The rows of a group lie close to one hidden flat surface of 5 dimensions, which passes through zero. Surfaces can cross.
In the rows, 128 means zero.
Some rows, each with its group after it:
95 140 120 171 170 128 153 126 133 137 => k_719
99 117 117 120 98 169 163 158 149 133 => k_662
110 124 153 103 85 150 89 131 124 113 => k_87
166 130 113 110 156 128 168 124 154 154 => k_159
146 117 112 146 148 120 138 126 138 139 => k_415
106 132 132 106 111 162 147 101 163 130 => k_159
106 110 79 133 133 95 115 139 144 89 => k_415
157 102 134 119 110 112 102 121 140 130 => k_719
138 111 93 130 143 110 84 111 173 101 => k_662
178 172 169 93 117 156 122 69 129 138 => k_415
136 74 124 166 157 112 100 132 140 159 => k_489
172 186 131 116 185 238 152 79 94 150 => k_415
161 128 121 130 121 117 160 117 134 132 => k_662
100 125 140 126 129 115 134 140 114 134 => k_87
142 120 125 127 109 176 180 92 206 151 => k_159
108 127 124 99 110 167 184 172 99 141 => k_489
153 159 136 100 111 83 127 73 133 109 => k_662
193 160 98 63 103 167 150 149 124 93 => k_719
107 35 103 141 91 73 112 102 143 133 => k_719
167 105 95 138 135 145 121 125 135 120 => k_662
121 141 131 123 130 114 139 125 116 128 => k_87
117 85 132 145 137 132 101 148 117 154 => k_489
146 176 149 178 78 50 177 160 91 107 => k_159
122 134 134 172 159 86 181 161 115 171 => k_87
124 120 134 139 123 137 131 153 116 147 => k_415
118 126 154 135 92 192 129 145 145 135 => k_87
144 126 115 106 110 140 133 143 120 124 => k_719
127 207 219 128 107 130 87 68 117 125 => k_489
145 31 48 49 108 148 59 119 100 93 => k_489
96 157 141 142 128 93 152 137 107 132 => k_87
108 129 100 128 142 96 138 123 141 105 => k_415
119 133 148 198 76 103 163 128 150 125 => k_159
107 113 110 130 158 88 56 121 189 101 => k_662
179 138 107 83 183 118 161 170 111 160 => k_159
144 155 115 112 130 130 124 111 129 103 => k_719
98 141 163 167 143 80 55 90 150 115 => k_489

New rows. What belongs after each?
125 135 120 140 132 109 131 135 139 123 => k_489
123 151 122 155 152 81 114 108 166 106 => k_489
129 141 124 92 135 133 127 118 126 117 => k_159
196 82 85 172 154 203 127 159 70 133 => k_662
146 109 113 139 141 100 113 124 171 125 => k_662
119 128 160 152 115 156 203 167 91 180 => k_662
140 97 119 143 152 38 122 146 119 143 => k_87
105 60 140 101 110 120 69 165 115 142 => k_87
120 106 100 114 101 152 154 146 193 110 => k_662
93 106 112 133 132 139 104 155 169 122 => k_662
171 145 172 173 166 110 157 132 31 187 => k_662
111 138 72 115 130 138 162 120 124 97 => k_719
147 140 161 112 47 93 70 98 145 74 => k_87
133 137 128 112 108 120 142 107 143 121 => k_662
105 140 148 120 107 144 165 134 122 141 => k_662
92 125 118 94 139 118 105 135 97 124 => k_87
181 145 143 131 152 54 126 70 128 142 => k_662
56 181 174 148 119 112 116 131 126 120 => k_489
154 118 111 102 179 149 151 144 137 166 => k_159
96 132 131 164 148 114 117 110 129 125 => k_719
161 136 102 114 134 142 73 104 95 90 => k_662
170 155 116 112 88 140 191 70 214 116 => k_159
147 111 173 153 138 145 117 127 117 189 => k_489
220 101 68 113 87 134 180 98 173 109 => k_662
104 67 109 136 103 105 145 135 120 150 => k_719
124 117 108 112 97 140 153 129 168 119 => k_662
130 154 142 140 143 149 147 146 129 144 => k_719
100 83 111 125 97 129 156 152 106 142 => k_719
106 106 127 160 153 162 116 174 111 150 => k_662
186 104 128 124 124 183 197 163 99 180 => k_489
96 160 160 97 150 131 159 199 62 165 => k_159
95 142 106 129 122 108 108 83 128 95 => k_719
125 134 124 137 154 99 154 139 116 140 => k_87
133 132 162 136 124 120 86 114 136 137 => k_719
156 135 121 107 120 100 141 97 164 117 => k_662
119 86 92 77 141 78 55 119 113 112 => k_87
139 127 149 132 96 136 120 130 141 129 => k_87
102 164 135 100 149 121 29 96 80 75 => k_662
201 91 75 153 160 155 102 124 109 120 => k_662
95 141 162 137 143 81 119 133 135 150 => k_662
151 85 113 127 116 109 125 129 134 136 => k_719
117 119 125 129 127 97 128 127 176 131 => k_662
159 154 118 158 175 120 119 111 152 128 => k_719
55 60 120 72 159 104 79 178 67 159 => k_87
98 156 137 105 117 119 136 109 123 117 => k_415
179 140 161 162 144 114 117 94 154 154 => k_489
146 86 112 156 147 148 129 170 126 144 => k_415
151 230 141 140 123 113 206 122 148 107 => k_489
180 116 147 131 128 146 137 112 126 166 => k_489
134 140 136 130 134 114 146 152 107 142 => k_159
72 103 169 174 141 118 126 147 121 176 => k_719
154 135 111 86 78 137 162 98 143 104 => k_662
84 81 138 156 143 157 79 143 107 142 => k_159
156 148 130 137 104 117 128 110 146 109 => k_87
120 170 123 125 178 206 164 112 92 147 => k_415
163 123 127 154 155 123 133 126 109 152 => k_662
187 142 154 100 104 145 101 83 134 126 => k_415
98 172 153 71 145 172 197 173 102 163 => k_159
135 55 156 119 84 125 137 170 113 169 => k_719
156 109 96 127 134 114 120 118 169 118 => k_662
107 147 153 116 110 124 161 133 125 155 => k_662
152 127 117 128 134 130 113 120 118 111 => k_662
184 45 94 150 155 112 80 119 145 157 => k_489
171 116 184 114 99 141 101 169 124 170 => k_719
121 122 112 127 132 132 104 130 137 115 => k_662
172 120 88 139 146 137 124 99 157 125 => k_87
115 143 146 112 121 161 133 125 111 129 => k_415
65 186 171 111 132 151 169 114 97 143 => k_415
115 148 61 106 131 140 177 124 120 81 => k_719
139 107 105 152 174 109 157 143 128 156 => k_87
110 128 143 144 152 135 109 140 104 140 => k_662
89 153 159 146 129 134 153 153 122 149 => k_489
158 159 116 102 130 104 148 134 115 116 => k_159
118 191 168 100 123 146 82 105 121 100 => k_719
103 130 115 118 146 94 52 111 164 94 => k_662
132 129 142 153 199 49 58 106 132 136 => k_662
134 188 178 120 164 56 62 72 40 118 => k_662
135 109 104 134 130 148 133 134 148 123 => k_662
213 73 57 145 179 93 105 101 178 134 => k_87
136 96 118 128 137 116 115 136 129 141 => k_87
136 127 134 209 185 192 241 180 131 209 => k_87
111 105 123 72 101 177 65 118 126 100 => k_87
132 108 131 151 134 175 154 161 85 152 => k_662
204 173 169 58 100 151 91 142 130 112 => k_719
82 86 147 183 174 156 118 203 127 168 => k_662
107 145 129 112 132 131 113 133 99 124 => k_159
165 144 152 132 113 141 192 125 72 157 => k_662
129 136 138 102 105 76 151 87 182 125 => k_662
130 117 131 158 155 124 126 146 123 150 => k_662
144 120 123 162 138 70 93 154 78 119 => k_159
148 158 88 133 174 129 162 95 136 115 => k_87
135 117 125 157 150 70 69 158 60 111 => k_159
124 147 161 122 117 129 139 115 128 147 => k_415
117 138 144 137 151 89 107 119 121 137 => k_662
128 103 108 137 178 78 137 149 107 157 => k_87
138 116 117 121 128 145 119 123 143 129 => k_87
162 140 141 150 126 128 161 123 77 155 => k_662
119 150 122 105 143 112 48 100 112 79 => k_662
187 91 59 138 159 134 65 112 149 83 => k_662
